The rows of a group lie close to one hidden flat surface of 9 dimensions, which passes through zero. Surfaces can cross.
In the rows, 128 means zero.
Some rows, each with its group after it:
139; 151; 129; 140; 141; 127; 129; 160; 116; 143; 150; 150; 149; 99 => nasu
120; 125; 131; 116; 117; 138; 105; 111; 122; 130; 133; 85; 115; 103 => Satez
161; 143; 144; 117; 123; 93; 111; 170; 162; 145; 140; 148; 137; 112 => nasu
110; 124; 139; 118; 157; 84; 103; 163; 143; 158; 136; 177; 123; 137 => nas
126; 131; 108; 138; 111; 147; 124; 103; 148; 126; 189; 101; 117; 125 => Satez
73; 142; 133; 142; 112; 141; 147; 122; 119; 136; 147; 120; 130; 111 => Satez
138; 109; 93; 129; 122; 166; 76; 97; 137; 132; 148; 120; 129; 115 => Satez
126; 135; 136; 143; 155; 129; 160; 111; 110; 161; 127; 123; 134; 121 => rusoz
109; 138; 166; 127; 129; 79; 113; 135; 132; 133; 120; 160; 120; 132 => nasu
89; 99; 116; 120; 123; 155; 103; 128; 118; 131; 108; 140; 135; 131 => rusoz
104; 111; 120; 145; 150; 139; 120; 86; 89; 106; 154; 122; 104; 159 => nas
124; 126; 100; 137; 174; 110; 141; 133; 106; 145; 116; 148; 140; 146 => rusoz
179; 116; 101; 131; 142; 110; 130; 123; 131; 109; 104; 141; 143; 167 => nasu
114; 126; 122; 127; 156; 131; 143; 152; 143; 183; 145; 144; 142; 114 => nasu
82; 152; 139; 133; 121; 106; 147; 103; 106; 136; 130; 75; 114; 105 => Satez
104; 150; 95; 130; 147; 126; 95; 122; 105; 98; 133; 136; 102; 119 => nas
143; 150; 161; 117; 142; 106; 93; 136; 126; 137; 141; 132; 102; 95 => Satez
138; 157; 99; 143; 113; 113; 165; 129; 129; 134; 135; 87; 156; 114 => nasu
114; 75; 155; 119; 128; 127; 144; 131; 95; 123; 116; 117; 139; 176 => nas
113; 132; 131; 109; 108; 140; 74; 139; 120; 92; 138; 123; 101; 107 => nas
142; 137; 127; 143; 135; 110; 173; 116; 137; 108; 162; 124; 112; 168 => nasu
132; 90; 144; 126; 122; 101; 93; 111; 148; 156; 141; 133; 140; 151 => nas
96; 163; 138; 150; 143; 120; 145; 146; 119; 139; 160; 166; 127; 112 => Satez
116; 150; 117; 132; 132; 94; 154; 125; 143; 116; 152; 115; 105; 146 => nasu
139; 140; 112; 124; 148; 111; 112; 122; 104; 122; 131; 99; 119; 117 => rusoz
127; 124; 124; 152; 134; 135; 151; 120; 117; 156; 148; 129; 158; 129 => rusoz
96; 152; 180; 130; 102; 122; 144; 126; 125; 131; 150; 109; 110; 100 => rusoz
140; 126; 89; 141; 140; 146; 134; 88; 101; 125; 120; 85; 138; 124 => rusoz
108; 122; 150; 118; 96; 125; 96; 140; 134; 128; 150; 114; 127; 110 => rusoz
178; 100; 137; 114; 140; 113; 134; 141; 154; 132; 111; 147; 135; 163 => Satez
137; 163; 65; 137; 142; 117; 153; 134; 137; 130; 99; 123; 146; 118 => nas
141; 115; 121; 110; 97; 90; 99; 117; 171; 139; 118; 93; 133; 132 => rusoz
156; 138; 113; 145; 151; 185; 127; 96; 133; 139; 148; 147; 116; 104 => nas
89; 117; 131; 114; 145; 135; 121; 110; 116; 134; 139; 97; 93; 125 => rusoz
124; 105; 154; 118; 148; 128; 138; 160; 141; 148; 158; 159; 118; 151 => nas
112; 144; 157; 127; 101; 100; 109; 151; 121; 128; 158; 117; 133; 105 => rusoz
158; 143; 104; 114; 123; 99; 140; 143; 154; 118; 113; 107; 126; 134 => nasu
121; 124; 110; 135; 120; 126; 85; 101; 142; 155; 132; 127; 141; 110 => Satez
125; 116; 138; 120; 122; 156; 168; 126; 146; 147; 127; 104; 126; 129 => nasu
111; 135; 158; 114; 103; 136; 122; 166; 114; 116; 109; 130; 133; 101 => Satez
104; 141; 121; 137; 119; 109; 99; 92; 144; 154; 130; 122; 125; 107 => nas
119; 105; 164; 112; 148; 114; 143; 130; 140; 178; 134; 114; 120; 130 => Satez
112; 155; 116; 135; 112; 125; 114; 103; 113; 124; 86; 108; 136; 93 => nas
124; 149; 110; 119; 113; 124; 146; 119; 114; 89; 83; 87; 115; 121 => nasu

New rows, each followed by its group:
142; 137; 109; 153; 187; 118; 148; 117; 79; 158; 141; 117; 144; 121 => rusoz
163; 118; 120; 123; 167; 120; 103; 142; 133; 145; 118; 168; 135; 134 => Satez
114; 154; 154; 123; 112; 94; 118; 115; 125; 134; 136; 80; 111; 94 => Satez
120; 105; 134; 109; 138; 122; 91; 136; 161; 144; 153; 151; 105; 139 => nasu
120; 128; 127; 131; 150; 158; 144; 93; 104; 133; 109; 103; 111; 117 => rusoz
137; 136; 94; 141; 118; 94; 118; 100; 125; 114; 122; 104; 140; 143 => nas
126; 103; 129; 127; 151; 101; 121; 124; 154; 157; 140; 160; 127; 164 => nasu
77; 138; 114; 148; 124; 139; 172; 130; 113; 133; 139; 129; 142; 134 => Satez
125; 159; 142; 153; 118; 102; 137; 109; 139; 108; 123; 170; 123; 141 => Satez
166; 138; 147; 123; 106; 111; 124; 147; 134; 104; 133; 124; 131; 128 => nas
112; 131; 145; 101; 130; 112; 105; 130; 135; 120; 106; 117; 93; 118 => rusoz
166; 127; 154; 124; 139; 144; 166; 143; 120; 107; 101; 143; 122; 142 => nasu
126; 129; 105; 114; 123; 118; 96; 137; 124; 95; 108; 126; 118; 133 => rusoz
139; 151; 120; 117; 120; 143; 175; 154; 149; 135; 147; 91; 122; 105 => nasu
127; 107; 96; 131; 153; 134; 153; 119; 144; 160; 138; 125; 139; 153 => nasu
124; 154; 123; 159; 125; 97; 142; 142; 125; 170; 162; 133; 175; 107 => nasu
151; 128; 121; 141; 117; 103; 110; 102; 103; 82; 141; 106; 123; 154 => nas
110; 149; 170; 109; 119; 123; 116; 152; 107; 115; 73; 138; 117; 91 => nasu
116; 147; 151; 131; 126; 110; 170; 159; 156; 113; 157; 170; 108; 157 => rusoz
135; 144; 124; 134; 108; 119; 104; 110; 98; 119; 127; 79; 141; 94 => rusoz
152; 142; 108; 152; 154; 153; 149; 135; 103; 106; 175; 143; 127; 137 => nasu
128; 175; 121; 145; 109; 57; 143; 115; 152; 140; 126; 110; 143; 120 => nas
152; 163; 95; 140; 134; 73; 113; 148; 99; 94; 140; 112; 140; 128 => rusoz
121; 108; 122; 116; 130; 104; 130; 154; 108; 91; 136; 120; 121; 172 => nas
146; 131; 123; 117; 110; 140; 67; 152; 137; 129; 158; 133; 135; 91 => nasu
157; 157; 112; 120; 103; 140; 174; 166; 151; 103; 129; 105; 134; 114 => nas
100; 116; 114; 146; 110; 112; 143; 87; 162; 172; 151; 109; 147; 142 => Satez
136; 126; 158; 115; 151; 136; 142; 166; 128; 158; 95; 161; 138; 109 => nasu
179; 118; 85; 138; 156; 134; 137; 113; 131; 133; 163; 108; 136; 148 => rusoz
106; 122; 122; 122; 135; 166; 148; 173; 102; 121; 129; 138; 139; 121 => Satez
111; 123; 121; 115; 131; 149; 113; 132; 141; 133; 154; 120; 107; 118 => nasu
121; 104; 176; 102; 99; 158; 122; 131; 158; 149; 129; 118; 114; 111 => nasu
141; 154; 94; 115; 166; 109; 130; 166; 126; 118; 110; 142; 114; 122 => nasu
149; 121; 150; 120; 155; 132; 125; 141; 131; 133; 132; 163; 113; 137 => Satez
140; 132; 165; 136; 118; 111; 188; 142; 114; 120; 121; 116; 140; 147 => nas
134; 134; 146; 140; 108; 150; 185; 110; 123; 137; 105; 98; 147; 118 => nas
133; 143; 130; 126; 142; 96; 164; 136; 111; 120; 113; 107; 125; 141 => Satez
164; 108; 161; 135; 131; 152; 144; 122; 156; 179; 159; 137; 145; 119 => rusoz
143; 155; 170; 136; 136; 151; 150; 139; 122; 125; 143; 152; 112; 104 => nas
119; 119; 117; 110; 158; 144; 86; 131; 104; 93; 97; 157; 94; 137 => nasu
147; 88; 136; 138; 159; 126; 134; 111; 142; 162; 163; 154; 133; 171 => nas
179; 124; 126; 133; 143; 85; 100; 140; 132; 115; 112; 175; 145; 156 => nasu
127; 167; 106; 156; 131; 101; 132; 131; 138; 131; 169; 148; 138; 121 => Satez
186; 142; 130; 136; 111; 120; 129; 124; 117; 86; 134; 114; 134; 137 => nas
145; 150; 120; 132; 101; 147; 121; 138; 123; 111; 159; 102; 136; 96 => nasu
135; 148; 129; 131; 112; 132; 130; 144; 121; 90; 109; 149; 130; 125 => rusoz
126; 113; 115; 96; 142; 148; 92; 113; 127; 107; 104; 105; 83; 127 => rusoz
146; 120; 102; 131; 123; 132; 172; 137; 130; 104; 134; 112; 136; 165 => Satez
156; 118; 92; 119; 141; 132; 116; 134; 138; 105; 118; 144; 124; 153 => rusoz
117; 127; 134; 109; 131; 86; 96; 120; 131; 148; 160; 74; 105; 114 => rusoz
